The groups are shells around one centre, one inside the other: the same stretched ball of 5 dimensions in 9 sizes.
Known rows, each followed by its group:
[ 1.15  0.16  5.05  3.90 -2.93  4.88  1.26 -0.91 -3.58] -> R
[ 5.84  2.62  4.78  2.39 -0.65  5.89 -3.16 -2.94 -4.52] -> Y
[ 4.58  0.81  4.06  2.05 -0.77  5.06 -2.75 -1.78 -4.36] -> C
[ 0.96  0.94  0.52  4.34 -0.85  4.67  1.46  1.64 -3.18] -> C
[ 0.97  0.58  2.07  5.18  1.19  4.61  1.26  1.78 -3.24] -> P
[ 1.75 -0.89  3.61  1.88 -1.38  4.62 -0.78  0.39 -3.58] -> R
[ 0.56 -0.06  4.52  3.75 -1.27  4.98  1.30  0.58 -3.23] -> M
[ 2.13  1.05  1.96  5.48  1.77  4.56  0.39  1.03 -3.59] -> R
[ 3.60  3.00  4.64  1.53 -3.66  6.63 -0.83 -2.13 -3.71] -> K
[-0.22 -1.60  2.78  3.47 -2.59  3.91  1.67  1.15 -3.25] -> Y
[ 4.33  2.30  4.37  2.06 -2.21  5.95 -1.77 -2.22 -4.09] -> G
[ 6.13  1.06  5.47  0.07 -0.19  5.74 -5.03 -2.61 -4.61] -> L
[ 1.59  0.42  0.38  2.03 -5.40  4.58  0.75 -0.20 -3.54] -> P
[ 2.34  2.85  3.36  3.78 -1.85  6.05  0.80 -0.59 -3.40] -> G
[ 2.72  1.06  6.23  4.45  0.28  5.32 -0.30 -1.23 -3.87] -> K
[ 5.07  2.16  5.42  1.75 -0.70  6.07 -2.94 -2.41 -4.29] -> K
[ 2.82  0.97  3.46  4.77  0.19  4.70 -0.22 -0.53 -3.93] -> C
[ 2.60  2.09  2.87  1.47 -2.46  6.12 -0.52 -0.20 -3.38] -> G
[-0.69  1.01  2.42  7.82 -1.94  4.27  4.61  0.74 -3.10] -> L
[ 2.51 -0.70  3.88  4.35  2.53  4.13 -1.14  0.64 -3.89] -> Z
[ 3.48  2.68  1.42  2.77 -2.67  5.65 -0.46 -0.90 -3.76] -> C
[ 2.11  0.50 -0.86  2.43  0.24  4.60 -0.68  2.25 -3.36] -> L
[ 0.50  2.08  1.63  3.41 -5.35  5.60  2.81 -0.02 -3.02] -> R
[ 2.09  0.41  1.59  2.63  0.57  4.91 -0.73  1.52 -3.42] -> P
[ 5.81  2.48  3.34  1.04 -2.34  5.85 -3.40 -2.81 -4.47] -> K
[ 2.43  1.96  4.63  1.14 -5.17  6.28  0.03 -1.80 -3.52] -> K
[ 0.48  0.94  1.19  5.80 -3.91  4.23  3.16 -0.06 -3.41] -> M
[ 0.22 -0.29  2.55  7.40  1.73  3.69  2.45  1.68 -3.38] -> Y
[ 1.44 -0.71  1.11  4.27 -0.49  3.74  0.44  1.11 -3.65] -> R
[ 1.49  1.90  3.41  2.57 -3.69  5.93  1.13 -0.40 -3.23] -> G
[ 0.13  1.61  3.34  5.13 -2.79  5.34  3.12  0.32 -3.04] -> P
[ 3.49 -0.69  5.67  2.06  1.01  4.80 -2.68 -0.72 -4.12] -> Z
[ 1.63  1.63  2.86  6.24  1.83  4.94  1.30  0.98 -3.40] -> M
[ 3.24  3.61  1.62  2.37 -1.62  6.47 -0.35 -0.11 -3.37] -> Z
[-0.41  0.15  2.46  8.01  0.83  3.84  3.61  1.66 -3.18] -> Y
[ 1.70 -0.70  5.89  3.00 -2.47  4.69  0.03 -1.21 -3.81] -> Z
[ 4.08  0.51  4.07  0.40  1.20  5.63 -3.53  0.07 -3.88] -> L
[ 3.56  1.54  6.31  1.19 -5.47  6.00 -1.04 -3.50 -4.08] -> Y
[ 3.41  0.24  0.92  0.99 -1.87  4.72 -2.10  0.03 -3.91] -> C
[ 2.41  0.61  2.60  2.64 -6.16  4.62  0.49 -2.17 -4.00] -> M
[ 3.94 -0.14  3.01  0.79 -0.37  4.88 -3.11 -0.36 -4.07] -> G
[ 4.92  3.27  1.77  1.02 -4.62  6.13 -1.85 -2.53 -4.13] -> Z
[ 0.12  0.01  0.38  3.29 -6.33  4.20  2.65  0.17 -3.29] -> L
[ 1.39  1.84  4.56  5.47 -3.16  5.25  2.31 -1.43 -3.56] -> M
[ 4.38  2.87  2.19  1.51 -3.59  6.00 -1.54 -1.90 -3.98] -> P

New rows, each followed by its group:
[ 2.22 -1.62  2.30  2.38 -2.08  3.65 -1.03 -0.11 -4.02] -> K
[-1.34  0.78  1.44  5.61 -1.21  4.85  4.03  2.67 -2.53] -> L
[ 6.06  3.09  3.90  1.27 -1.27  6.26 -3.57 -2.76 -4.43] -> Y
[ 6.03  0.16  3.73 -1.59 -0.39  5.42 -5.86 -1.57 -4.54] -> Y
[-0.90  0.95  1.74  5.45 -2.34  4.87  3.87  1.75 -2.74] -> M
[ 3.99 -1.16  4.79  0.20 -4.65  4.41 -2.83 -2.85 -4.54] -> Y
[ 5.17  0.76  3.09  1.61  0.31  4.96 -3.69 -1.30 -4.45] -> R
[ 2.34  2.28  0.53  1.78 -2.18  5.85 -0.11  0.82 -3.24] -> R
[-0.24  1.43  1.06  5.30 -5.73  4.69  4.10 -0.05 -3.11] -> Z
[ 3.98  0.22  4.38  2.64  0.36  4.80 -2.42 -1.12 -4.24] -> G
[ 2.48 -0.15  0.45  2.40 -0.58  4.28 -1.06  1.07 -3.69] -> P
[ 1.37 -0.51 -1.47  3.46 -2.22  3.58  0.62  1.53 -3.55] -> Y
[ 0.83 -0.18  1.54  5.34 -1.35  3.87  1.77  0.78 -3.52] -> P
[ 2.76  2.10  4.04  5.05  3.15  5.60 -0.32  0.68 -3.52] -> Y
[ 4.61  0.70  3.07 -0.70 -3.91  5.43 -3.31 -2.03 -4.24] -> G
[ 2.80  0.76  0.55  1.44 -1.68  4.98 -1.24  0.66 -3.62] -> C
[ 4.35  2.37  3.96  2.40  1.01  6.05 -2.28 -0.71 -3.89] -> K
[ 0.78 -0.15  3.46  3.13  0.01  4.98  0.55  1.53 -3.15] -> K
[ 3.06  1.96  2.34  4.36  2.64  5.36 -0.82  0.97 -3.59] -> Z
[ 2.47  1.46  1.82  0.75 -7.25  5.48  0.15 -1.77 -3.68] -> M
[ 5.28  3.31  2.46  0.17 -5.02  6.39 -2.45 -2.94 -4.19] -> L
[ 2.88 -1.02  2.89  1.66 -0.65  4.29 -2.02  0.09 -3.98] -> P
[ 3.37  1.43  5.41  1.87 -3.73  5.76 -0.97 -2.46 -3.98] -> P
[ 2.70  1.00  2.99  5.15 -0.19  4.52  0.14 -0.59 -3.93] -> G
[ 2.95  3.28  1.52  4.27 -3.27  5.64  0.94 -1.24 -3.69] -> M
[-0.77  2.39  0.64  4.89 -4.59  5.51  4.48  1.28 -2.58] -> L
[ 4.42 -0.35  0.61 -1.66 -2.55  4.86 -4.12 -0.18 -4.09] -> Y
[ 1.90  1.72  2.30  2.67 -7.79  5.23  1.64 -2.30 -3.70] -> L
[ 2.90  3.59  0.14  3.74 -2.04  5.87  0.62  0.04 -3.43] -> Z
[ 0.09  1.25  3.49  6.43  0.41  5.00  2.88  1.29 -3.02] -> M
[ 3.89  2.53  2.25  4.94  1.56  5.23 -0.87 -0.31 -3.94] -> L
[ 1.66  0.19  2.81  2.20 -1.21  5.07 -0.23  0.78 -3.38] -> C
[ 0.93  1.54  4.01  3.98 -0.44  5.74  1.41  0.87 -3.04] -> M
[ 4.48  2.28  3.19  2.55  2.08  5.87 -2.59 -0.14 -3.89] -> L
[ 3.80  1.88  0.09  2.36 -0.94  5.11 -1.54  0.11 -3.84] -> R
[ 0.29  2.61  1.31  5.49 -2.40  5.49  3.41  1.00 -2.88] -> R
[ 0.96  0.30  2.99  3.18 -4.79  4.77  1.60 -0.68 -3.47] -> G
[-1.16 -0.74  1.32  4.35 -3.69  4.07  3.41  1.70 -2.91] -> Y
[ 2.79  1.09  3.72  1.54 -5.28  5.41 -0.36 -2.06 -3.87] -> C
[ 5.37 -0.47  2.84 -0.88 -0.13  4.86 -5.21 -0.85 -4.45] -> L
[-0.18  2.27 -0.98  6.26 -4.09  4.68  4.41  1.11 -2.95] -> Y
[ 2.95  3.11  2.83  0.16 -6.04  6.79 -0.27 -1.62 -3.41] -> Y
[ 1.63  2.13  0.31  2.22 -6.52  5.46  1.59 -0.64 -3.35] -> M
[ 1.31  0.38  5.03  4.30  0.58  5.10  0.64  0.49 -3.39] -> M
[ 4.34  0.16  3.48  0.80 -5.30  4.67 -2.31 -3.10 -4.53] -> K
[ 2.82  2.78  1.60  1.79 -3.90  6.09  0.00 -0.67 -3.45] -> G
[ 2.47  0.39  2.29  4.83  2.39  4.40 -0.51  1.08 -3.73] -> M
[ 4.16  1.74 -0.24  0.47 -5.11  5.18 -1.80 -1.39 -4.05] -> K
[ 4.12  1.13  6.10  1.05 -5.13  5.66 -1.79 -3.74 -4.34] -> L
[ 5.85  2.60  1.37  0.74 -1.56  5.75 -3.66 -1.72 -4.33] -> L
[ 4.36  0.58  4.12  0.54 -5.00  5.13 -2.39 -3.08 -4.43] -> R
[ 2.99  3.09  0.03  3.77 -1.24  5.59  0.22  0.32 -3.50] -> K
